The first 10 rows are patterns. Each new row is the sum of 3 different patterns, raised or lowered, with some noise. Before adding, each is slid sideways (what falls off one end comes back at the other) and multiplied by a number that may be negative. Names go in the order of the patterns.
Known rows, each followed by the names of its patterns:
 10  -8  -9  -8  -7   3  -2  11   6 -10   3  -1   1  -9   3   3  11   9   8   2   1  -9  -3  -3   7  -8   6   7   2  -1   0  -1  -1  -7  -1   6  -2  -3  -5  -1   4   5   4 : H
  9   7  -4 -19  17   3   2  -4  -8  -5   4   4   0 -10   9   6   7   1   4  -5   5 -12   2 -10   5  -5  19  13   9  -4 -10  -8  -6  -4   7  12  -1  -6  -3 -12 -10  -1  14 : V
 -1   4  12  -8  13  -3  -2   0   5 -13   9   2  -5   0  -1  -6   2   1  10   0   8  -4   1  -7   3   5  -6   3  10  -2   2   2  -3  -3  -5   2 -12  -2  -3  -7  12   6  -2 : W
  9  14 -19  14  -6  -3   5 -12  -1  16   6  -2   6   2 -10   5  -5 -15   1 -12  16   6  -8   5   9 -18   4  10  -9   4   8   2 -12   3   3 -10   4  -2   9   2  -5  10   3 : R
 -1  -5   3   4   3   0   0  -6  15  -8  -8   5  10  -1 -15   0  -8   2   3   3   1   1  12  -7   4   1   9   9   6   2 -11  -5  -1   3   3  -2  -3   6  -1   3  10   0   5 : U
 15   5  -5  -6   5   7  -1  -7  -2   4   8  -2  15   5   7 -19  -4   5   9   5   1  -1  16   2  -2 -11   6  -1  -1   5  -2   3  -3  11   0 -15   2  -5  13  -2   5  -2  -9 : Q
-16   4   2  -4  -1   0  10   6  -5  14  -1   6 -11  -2  -3  -3   4   9   6   3   0  -1  -1  -3   4   9   4   8   1  10  -6  -7  -2  -7  -3  -6  -6  -2   6   2  -3  -2   3 : B
-15  -1  -6   5 -10  -8  -1  -1  -6   3  -3  -1  18 -13  -8   5  -1   9  -9   5  -4   2  10   4   3   1 -11   1  -8 -13   2  10   6  -6  11   3  -6   6   3 -12  -1   4 -15 : E
  0  -1   2  -5  10 -12   4   4  -9  12  -3  -6   4  -4   9  -4  13 -10  -2   0  15  -2  -4   7   3  -6  10   5 -10   1  -3   0   7  -5   8  -6  10  -3  -8   3   5   2  -5 : K
  4   6   3   0  -8 -13  21 -11  -5  11   5  -9  -2  -9   0  -8  11  -3   0  -9   6   3  11  -7  -1  -9   5  -6  -4   3  -7   0   5  10  12 -15  -5  27 -11  -1  15  -4 -13 : X

New rows. What belongs after each?
 26  14   7  14  17  12  -1  14  20  13  17  19  24  15  -9   5   8  16  11  11  -1  33  20   3  -4  20   7  13  22   6  11   7  27  16 -10  29   5  25  -4   8   4   2  32 : U Q B
 16  -9  10  -2 -11  19   8  10   8   7  13   8   4 -11  15   1   7  17  13  17  24  13  24  -4   2  11  13   2  15  13   4  12  15   3  11  10   2  14   4   5   1   5  16 : R B X
  6   1   9   9   3  -7   3  -4   9   0   9   5   1   0   5 -14  11   0   0  -4   8   6  15  27  -3  12  11 -17 -14   5  25   7   1   6 -12  -4  -1   2  -3  28  -3  -2 -12 : V W U
 -9 -11 -10 -12 -17 -18 -12 -15 -10 -10 -27  -6 -24 -14  -7 -18  -5  -7 -10 -17 -29 -11 -13 -11  -5 -10 -18  -5 -12 -11 -18  -4 -16  -6  -3 -12 -10   2 -17 -13  -6   9 -23 : H B E
  6  29  -8  -1   9  20   1  -1  -9  11 -10  10  -4  11  13   3  12  -5 -11 -10  -6  18  11  -9  12   0 -11   5   2   2 -10   3  11   9  18  -3  14  10  -2  -4   8  12   2 : U B X
 -2   4  11   5  -1  13  14  -7   0  16  -6  -2  10   8   7  -1 -10   7 -13   8   1   4  27  -8   4   8   9   8   8  -9  -2   0   8   3  14   8  -5  17  12  10   4 -20  22 : R U K
-16 -13 -10 -17   2  12  -4 -14  -3  -7 -14   2   8 -18  -9 -24 -11  12 -11   9   3 -31  -3   3  -8  -9  -2   4  -1   8   4  -8  -4 -11  -8  -5  -9  -1  -2  18  15 -15   2 : H V R
 19   3  -1  -4   6   0  15 -18  15  10  17  12  16  11   7  13   8  -2   0  -3  13  19 -11   9  17  -3  15   5   4  -5 -11   2  11  28  -1  19  15  -7 -10   9   9  13  14 : V B X
  6  -7  22  11 -13  -4  -2 -17 -14   8  -4 -15  10   2  -2  16  17   4   9  -3  12  -7  11  -4   1  -3 -14  11 -17   6   9   5  -2 -34  10 -20  -8  -2 -18   4   0   2   5 : R U E
  8  -9 -11  -4  -9   7  -8   8  -7 -11   0  14   3 -12 -18   0  -4 -21   1  -9   7   0  -6  20  -9  -1 -11 -21   7   1   0 -25  -8   2  16 -15 -22   5  -3 -17  11  -3 -13 : Q E K
 -8 -10  -3 -20  -7 -27 -15   4  -9 -19  -3 -17 -23  -1 -24 -12  -8  -4  -7 -14   4  -6  -8 -24 -14  -3 -17 -10 -15 -20  10 -22  -9  -7 -11  -4   0 -35 -16 -13  -7 -10  -7 : R U B
-10  -5   6  -8  -5 -21 -17 -12 -11   7   2  -9 -13 -16   9 -15  -4  -6 -13  -7   3  -5  -5 -25  -2  -5 -15  -8  -3 -15   4 -17  -1 -16  -4  -3   1  -7  -1 -17 -25 -14  -9 : V R E
 5 22 12 19  8  8  0 27 14 10 19 -1 12 12 28 18  1 14 30 11  4 22 13  9 13 10  8 14  4 -1 40 -6 11 36  8 10  4 14  8 17 25  2 -3 : U K X
 -4  10  -3 -17  -6 -15  14  -3  19 -21 -16  14  14  -4 -10  -4  -6 -11   8   5 -22   2  -5   1   7  -2   3   3  -8 -12 -24  -2  -1  11   9   7 -15  -7 -15   1 -24   8  12 : H V K
  6 -17   4  -1  -7  -7  -1  31  -3  -1   2  13  -8  -2  11 -12   6   9   2 -38  14  11 -19   2  -8   9  -8   4   5  -6   3   6 -17  16  -5  -3  18  -9 -14   5   7 -11   2 : R E K
  8   9  14   3  -6  -3   8  -6   6   3  -1   4   9  -5   3  12  13   4   6   0  22  -4   9   4   5  -8   5  19  -9  19   4   4   0 -12   9 -14  18  -2  -1  -9 -11   5  11 : U Q E
 -6  11   2   2  17  -7 -18  20  -4   3 -10  -9 -14 -19  14 -10 -16   9  -6  24   2 -10  -8   2 -24  -7  -4  -2   0  30  11  15 -26 -19  -8 -12 -22  27  11  -9   7  -5 -13 : V R B
 -4 -19 -28 -11 -16  17 -14  -9  -6  -1 -10  -2  -9 -13  -5   3 -10 -16  -5  -6  -9   1 -10  10 -14  -6  -3  -1 -16 -13 -20  -3  -3  -2   1 -14  -4 -10  -4  -1  -1   3  -3 : V W R
-11   8 -12 -16  -7  -7   1   9 -13 -10   7 -10  13   6 -15  -6  24  -4  -8  12  -4 -26   4  -5  -4   0  -5  -3  12   2   3  -9  13 -11 -13  -7  -6 -19   6  -2  -8  -2  -3 : R E X
 11  -8   8 -12  13  15   2  -8   9 -16  -5   7   0   4   0  13   3 -10  11  -2  15  -6   4   1 -17  13   4  -2  14 -11   3   5  -1  11   3  -1   7   8   6  -1   1   0  -5 : V R B
  0   1  -5   4 -15  -5 -15  20   0 -13   4  -9   3  10 -14   6  -1  14 -19   8   6  -2 -12  10   3 -15   1  19  -9  -6  -6   4 -11   2  -2   0  -9  11   0  -4  -4  -5   1 : Q B K
 -4   9   9  -3  -3  -9  -4 -11 -12  -6 -21   9   2  -9 -19  -6 -23   4  10  -2  -1  -8   2  -7  -3 -12  -7  -1 -15  -3  -9  -4  11  -7   6   4 -12  -7  -5 -17  11  -2 -10 : R U Q
 11  -7   4 -17 -19   5 -16 -13 -19  20 -15 -13   9   2 -12   8 -10 -18   0  -5  -8 -21  -3  -6 -17  -3 -22  -8  -2  -8   3 -15  12   0 -27 -10  12  -9   4  -4   8 -15  17 : W E K
-10 -13  -3 -10   4  -5  14   2  -9  -2  -8 -19  -8  -8  -9 -10  -2  12 -17   2   4 -12   6 -15   0   5   1   0   3   6   1   2 -12   3  12 -13  -8  10  -4 -13  13  -5 -14 : R B E
-13  -6  -8   3 -16 -11  -1  -4  -1 -26 -20   2  -6  -8 -27 -21  18 -30  -5  -8   3  12 -20 -30 -24  -1 -15  -9  11  -2   6  -6 -12   1 -30  -4   8  -9 -31   8  -5 -26   6 : V R Q
  1  -1 -31 -13 -23 -37  -4 -16 -16   1 -19 -11 -19 -14 -30 -19 -19 -28 -12 -16   1 -10 -17 -17 -23 -39 -14 -23 -28  -3 -15 -21 -18 -11 -31  -9   0 -22  -6 -20  -5   2 -18 : R B E
-20 -15  -4  -6  11 -10  -5   3 -16   0   6 -11 -16   0   1 -18 -13 -21   2  -2 -13   8   8 -10 -17  -8  -3   0  -2  -6 -14   7  -2 -13  -9  -3  -6  -5  -4   1  -2  -6   7 : H R Q
 18  -4   3   2  -7  16  27   9  23  31  12  10 -16  -2  18  16 -13  19   6   8  22   8  -2   5  20  20 -10  18   5   8  -8  14  18  12  12  10  -9  29 -19   3  -4  14  26 : V R U
-30  -1  -9   8 -10  -3 -27  -9   4   2 -18  -9  -3  10 -24   4 -13  -7   7  -6   0 -16   9  13  -3   4 -20 -14   3  -5  -2 -19 -12  -5  10 -10  -7 -14  16 -20  -1  -5  -2 : W Q K
  3   9  11  -1  11   2   4 -10   5   3   5  25 -10   2  -3  -3   4   2   0  -1  -5  15   4   2   0  -8  -1  -7   3   8 -11  14 -11  16  -3  -9   5  14   7  -4   9   2  -4 : V W B
-12  -1   2   9 -13  -4   2   9  -8   2  -2  27  13 -11 -21  -8  11  -5  -6   1 -17  -6  14   1 -22   6  -9  13   6   3   1  -8  15  -7 -15 -16   0   4  11   6   0  -5   4 : V W Q
-26 -22   4  -7 -27  16 -12   1 -16   9 -10  -9 -33  -7 -12   0  -6   6  -3 -12  -9 -14  -7  12  -7  12 -11  -5 -17 -16 -19 -11  -6  -5 -18   2  -5   1   9 -12 -16 -10   0 : V R X
